There are 8 hidden switches. A switch that is on adds its own fixed numbers to the row, and there is some noise. The rows also spread widely along 9 directions, which tell nothing about the answers.
Known rows, each followed by its switches (1 for on, 0 for off):
[ -7.5   0.4  22.6  -7.9  -6.5 -10.4 -19.2  23.8  -7.2  12.3  10.4 -18.6
 -12.2   2.5  -8.8  15.5  27.1  -7.0  23.2 -20.3  16.5  15.5 -19.3 -24.8
   5.3] : 0 1 0 0 1 1 0 0
[-27.1  10.3  29.9  -0.2 -12.7   8.3   8.1  13.2 -24.5  -6.2   9.8 -31.2
 -12.4  16.4   1.9  31.9  17.3   9.0  25.8 -10.6  16.7  48.0  25.0   1.8
  17.7] : 1 0 0 0 0 1 1 0
[-15.5   3.3  21.9 -17.5 -27.2 -25.4   0.2  15.4 -10.7   6.6  -5.2 -32.7
  10.0   3.9   2.7  10.8  -2.5  -7.2  25.9   1.2  30.3  38.0  -9.0   7.4
  14.4] : 1 0 0 0 1 1 1 1
[ -8.2   3.8  -8.0 -15.2  -1.3   2.1 -15.7  34.4 -27.7   4.2 -14.8 -21.2
  27.7  -7.8  -8.3 -10.5  -1.0 -15.5  -5.2 -30.8  -0.2  41.8 -20.3  18.1
  -4.9] : 0 1 1 0 0 1 1 1
[  3.7  -0.6   7.6 -21.2 -17.8 -10.3 -21.3   8.6  12.5  14.2  15.5  -1.1
 -14.7   0.4  -4.8   2.6   2.6   6.1  11.7  -9.9  15.6  30.9  -1.6   0.0
  -5.6] : 0 0 1 1 0 0 1 1
[  4.8  14.5  14.5 -22.4 -10.5  -6.6  -6.3  -0.1   5.2  16.2  14.6  -5.8
   7.7  -6.1  -4.9   9.7   3.4  -2.7  21.6   5.9  -7.2   3.8   8.9  14.7
 -11.0] : 0 0 0 0 0 0 1 0
[-27.4 -18.2  16.7 -26.0 -12.1 -28.1 -20.8  30.8  10.6   9.4  21.0  -1.5
  -9.7   9.5  -3.6   2.9   5.4  -8.4   1.6 -21.4  18.0  31.7  -8.4 -23.0
 -14.0] : 1 0 1 0 0 1 1 1
[  6.3  -5.4   6.3 -30.6 -25.9 -10.5 -18.4 -14.4  18.6   4.7  16.1   8.4
  -0.8 -10.0   0.1  15.6 -21.8  -6.4  -3.4 -13.1   2.2  39.9  -6.3  13.8
  -0.6] : 0 1 1 1 0 0 1 0
[ -9.1 -13.1  32.3 -19.6   2.1  -5.4 -26.3   7.0   0.0   9.8   0.4  -1.2
  -6.5  -6.9  -4.9  18.9   7.4   2.5  22.7 -23.8 -14.6  15.1 -21.2 -13.7
  11.3] : 0 0 1 1 0 0 1 0
[-16.8 -11.1  30.8 -19.6 -28.3 -28.8  -9.7 -11.1  11.5  -1.7  27.0  -3.5
  -7.4   1.2   9.5  34.3 -13.3  -9.1   1.3 -11.1  27.9  37.8  -3.6 -13.2
  12.5] : 1 0 1 0 0 0 1 0
[  1.3  -0.5 -10.4  -7.5 -21.1 -24.8 -35.5  14.3   8.3   3.1 -22.4 -25.2
 -20.9   0.6  12.3 -17.6 -20.6   8.5  28.7  16.8  25.3  38.3 -27.1  20.9
  15.1] : 1 0 1 1 0 1 1 0
[-19.3 -13.8  41.1 -23.0  -1.0  -1.7  -9.2  -9.4   8.2   2.0   0.5   4.5
  -3.3   0.4  -5.2  33.1   0.3   8.0  38.6 -14.2 -22.9  26.7   4.0  -5.0
  23.3] : 0 0 1 0 1 0 0 0
[-24.0   5.7  20.5 -21.2 -37.3 -28.0  -4.2  -5.5  -2.4   5.3  19.7 -32.5
 -18.5   4.3  12.8  16.9   7.0  -0.9  26.1  20.0  28.8  25.3  -3.8   1.3
  -2.2] : 1 0 0 1 0 1 0 0
[ -8.5   1.1  15.0 -16.2  -8.4 -21.5 -22.7   0.8  17.1  14.5  -7.0 -15.7
 -21.2   6.0  -2.7   5.4  -5.5  13.0  34.6  13.6   0.3  13.5 -11.5  -0.8
  13.8] : 0 1 0 0 0 0 1 0
[  1.1  12.1  27.2 -18.0 -12.9 -17.0   2.2  22.4   0.2  19.4  -0.9 -30.9
  16.8  15.4 -15.2  18.5 -11.9  -2.5  34.4   7.7  41.0  33.2   9.9 -14.9
  25.5] : 0 0 1 1 0 1 1 1
[-10.7  -8.4  11.8  -3.2  -0.1  14.2  -9.4   6.5 -11.7  -5.7  -7.8  -5.0
   2.5   5.1   6.2  25.9  -7.3  -5.1 -13.6 -27.4   2.9  54.6   5.1   7.7
  22.2] : 1 0 0 0 0 0 0 0
[ -0.4  -5.1  15.6 -13.9  -3.0 -11.6 -33.8   6.3  26.9  19.8 -32.2  -2.3
 -16.1   0.4  -8.4   3.0 -21.4  10.8  35.3   3.6  -4.5  27.5 -21.1   4.5
  35.9] : 0 0 1 0 0 1 0 1
[-31.1  -1.0  -7.6  -9.5  -3.2  -2.9  -7.0  14.4 -16.1  -9.9  -2.5 -30.0
   4.9   7.8  12.6  -1.0  -7.7  -9.8  -1.1  -0.5  17.2  48.8  11.6  16.9
  -1.5] : 0 0 1 0 0 1 0 0
[ 29.0  18.1   7.2 -11.3 -23.3   0.6 -21.3  -8.1  18.5  20.5  31.0   8.2
 -17.5  -8.6  -5.8  17.8   7.6  -5.2   6.5  -3.4  17.0  14.3   3.7   7.6
 -12.0] : 0 0 0 0 0 1 0 0
[ -5.9  -0.1   6.2  -3.1 -24.5   0.5 -27.6 -15.1  -0.7  -8.6  -9.8 -16.3
 -33.2  -9.3  16.7  13.8  -5.8   7.6   3.6  -6.8  10.8  54.4 -15.6  30.4
  20.0] : 0 0 0 1 0 1 1 0
[ 20.6  -0.8   5.0 -10.1 -10.5 -11.4 -24.9  15.8  11.4  16.2   8.8   2.2
  -5.2  -3.3  -1.8   2.2   4.3  -8.9   9.2 -12.4  15.3  16.0 -12.9  -3.4
  -4.6] : 1 0 0 0 1 0 0 0
[ 34.8  24.4  12.9  -4.1 -20.1   9.6   0.5  18.9 -18.6  10.0  -1.9 -19.5
  28.6  -0.8  -9.5  21.1  -7.0  -6.3   9.3 -19.7  38.8  47.1  -0.2  11.4
  28.1] : 1 0 1 1 0 0 1 1

New rows, each followed by its switches (1 for on, 0 for off):
[  6.3 -11.2  -4.8 -36.4 -24.5  -3.4 -17.7 -12.5  41.1  10.7   3.9  23.6
   0.2   2.3  -4.9  12.9 -41.7  -3.5 -14.1 -13.5   8.0  60.5  11.8  11.4
  12.4] : 0 1 1 1 0 0 0 1
[ 16.2  23.7  18.4 -13.8 -23.1   1.9 -13.8 -15.8   5.2   7.4  -9.9 -11.2
  -4.0 -13.8  -1.8  15.3 -10.0  11.6  48.3  13.4  -9.3  22.8  -5.8  38.2
  20.5] : 0 0 1 0 0 1 1 0
[ -0.7  11.4  -7.2 -21.4  -1.2   2.7   3.1  14.9 -11.7   2.9 -27.7 -23.7
  47.1   0.5   1.9  -0.9 -32.9 -11.1  17.0   5.4  -1.5  37.2  -1.1  31.8
  17.3] : 1 1 1 0 0 0 0 0
[ 27.0  11.0  28.2  -6.1 -28.4   0.2  -8.1  -2.0  -6.3   1.9   7.3 -13.1
   7.3  -7.1  -5.2  34.1  -6.2 -10.5  16.0 -22.8  42.0  46.8  -7.9  -4.8
  31.4] : 0 0 1 1 1 1 1 0
[-22.0   2.8  11.6 -20.8 -11.2  -8.8  -9.8  17.7 -23.2  -5.5 -18.7 -29.6
  10.8  -9.6   5.8  -8.1   8.8   6.6  49.1   1.6 -20.5  23.2 -18.4  34.1
   0.9] : 1 0 1 0 1 1 1 0
[  1.9  11.9  15.7 -28.2 -37.5 -21.5  -6.3 -11.0   1.8   7.2   4.0 -19.0
   5.6  -6.9   7.5  15.2 -15.0  -5.5  22.2  17.5  18.4  27.6  -7.8  22.6
   4.6] : 1 0 0 1 0 1 1 0
[ -1.2  -1.3  -5.7   9.4  -5.8 -10.5 -29.4  14.8 -34.5  -3.3  -7.2 -38.2
   2.8 -17.9  16.0  -7.4  20.5 -24.3 -14.6 -22.8  25.3  26.6 -44.5  11.7
  -4.5] : 0 0 0 0 1 0 0 0
[ 12.5  -6.3  13.7  -4.9 -24.0 -16.1 -12.5   2.2  15.5   2.5  18.6  -0.3
 -12.9   5.9   4.0  23.4  -9.5  -8.3  -6.6 -19.7  39.6  45.2   3.2 -10.2
  13.4] : 1 0 0 0 1 0 1 0
[-15.6 -25.5  31.1 -22.9   1.8  -0.2 -12.2  11.3  14.6   5.2 -24.8   7.7
   5.6   9.6  -5.4  32.4 -34.5   1.9  10.7 -20.9  -8.5  49.6   1.8 -10.2
  38.6] : 1 0 0 1 0 1 1 0
[-25.6   1.8  -1.9 -35.2  -9.1 -31.0  -5.9  24.6  17.2  20.3   0.3 -22.6
  11.0  16.9  -8.4 -14.1 -17.4  -2.7  31.8  22.3  14.3  21.1   9.6  -2.4
  -8.9] : 0 1 1 0 0 1 0 1
[-10.3  -6.5  16.1 -16.4 -10.7  -7.9 -10.3  21.4   1.1   9.1  -9.8 -11.9
   1.8   6.7  -3.9   7.9  -1.9  -4.0  14.7 -15.9  13.6  42.8  -5.7   0.6
  15.6] : 1 0 0 0 1 1 0 1
[-28.0 -20.1  30.2 -19.3 -15.8 -21.3 -29.6 -13.2  13.3   2.8   7.4  -8.9
 -39.8   0.2   7.1  23.8   3.7  10.7  25.6  -9.5  -0.7  29.1 -27.9 -20.1
  19.7] : 0 1 1 1 0 0 0 0
[ 11.9   0.6  32.7 -12.3 -17.8 -15.9 -10.1  13.9   5.9  14.5 -15.6 -18.8
   8.0   7.7  -6.3  20.8 -10.5   2.3  37.1  -6.6  35.0  37.0 -16.9 -18.1
  44.6] : 1 0 1 1 1 0 0 1
[-28.7  -5.7   5.7 -18.2 -15.3  -0.7  -0.2  11.3   1.6  -9.2  -1.4 -21.2
  -9.6  23.1  10.9  12.3 -18.8   8.8  18.8   8.9  17.6  61.4  31.6   9.8
  13.3] : 1 0 1 1 0 1 0 0
[-14.0 -10.4  26.7 -32.8 -25.8 -35.4 -12.0 -10.2  28.1  10.3  27.2   2.4
  -5.5   1.3  -3.4  29.6 -25.4 -14.0   3.6  -7.1  26.3  31.3  -5.1 -21.5
   3.6] : 0 1 1 0 0 1 1 0
[  2.3   0.5 -12.8 -20.8 -37.4 -35.1 -37.6   7.1 -10.1   3.7  22.0 -23.2
  -8.3 -26.2  12.1 -19.8  15.6 -22.6  -0.4  -9.8  31.3  17.5 -57.6  11.1
 -35.8] : 0 1 1 1 1 1 0 0
[-15.5   5.0   5.9   9.6 -19.2  -2.9 -19.2   2.2 -43.8 -14.9  18.8 -35.8
 -14.2 -18.2  16.9  15.7  32.0 -19.9 -26.1 -34.5  28.0  41.9 -29.9  13.2
  -8.2] : 0 0 0 0 0 1 1 0
[-10.3   0.0  37.2 -15.8  -8.7  12.5 -17.8  -5.3   7.8   2.6  -7.8   2.9
 -23.9  -0.7 -12.3  31.6   2.7  20.5  44.7 -18.5 -28.3  36.0  -4.2   7.3
  32.8] : 0 1 1 0 0 1 1 0
[-10.8  16.5  -0.8 -11.0 -12.3 -11.4 -10.7  -0.7 -19.2   2.2   6.1 -37.4
   4.3  -7.8  13.4  -5.3  10.3  -2.4  25.5  17.0   6.0  11.4  -8.8  27.4
  -9.8] : 0 0 1 0 0 0 0 0
[-11.0   8.8  20.8 -23.4 -12.7  -4.5   0.1   0.9  11.9  10.6  15.1  -4.6
  -4.9   7.7  -6.2  22.4  -5.4   2.5  22.3   6.8   2.8  24.8  26.8   6.6
   1.4] : 0 0 0 0 0 1 1 0
[-11.8   2.3   8.0 -28.9 -14.2  -8.2  -6.8   5.8  24.8  13.4  10.5  -6.7
 -12.9  17.6  -3.7   8.4 -14.7  10.0  27.0  21.9   8.0  30.1  38.6   6.4
  -4.7] : 0 0 0 1 0 1 1 0
[  0.1  -1.3  29.3 -27.2  19.0  -9.9 -11.5  15.0   1.4  20.1 -37.5 -11.1
  45.7  -4.4 -14.8   8.0 -27.8  -8.2  41.2   3.7 -25.3  -1.3 -18.5   3.0
  28.2] : 0 0 1 0 0 0 1 0
[ 15.3  -7.9  -9.7  -9.9  -7.6  -0.7 -16.1  13.5  18.7  11.9 -15.8   8.4
  12.0   8.2  -4.5  12.1 -35.7 -14.2 -28.3 -26.3  26.4  63.5  -4.0   2.5
  27.1] : 1 1 0 0 0 0 0 1
[-23.1 -25.0   8.0 -35.7 -14.3 -24.8  -5.1 -14.2  21.6  -0.6   2.7   7.1
  19.9   1.0  13.2  18.5 -47.2 -18.9 -12.2  -1.2   3.7  44.8   1.5   8.1
   7.6] : 1 0 1 0 0 0 0 0
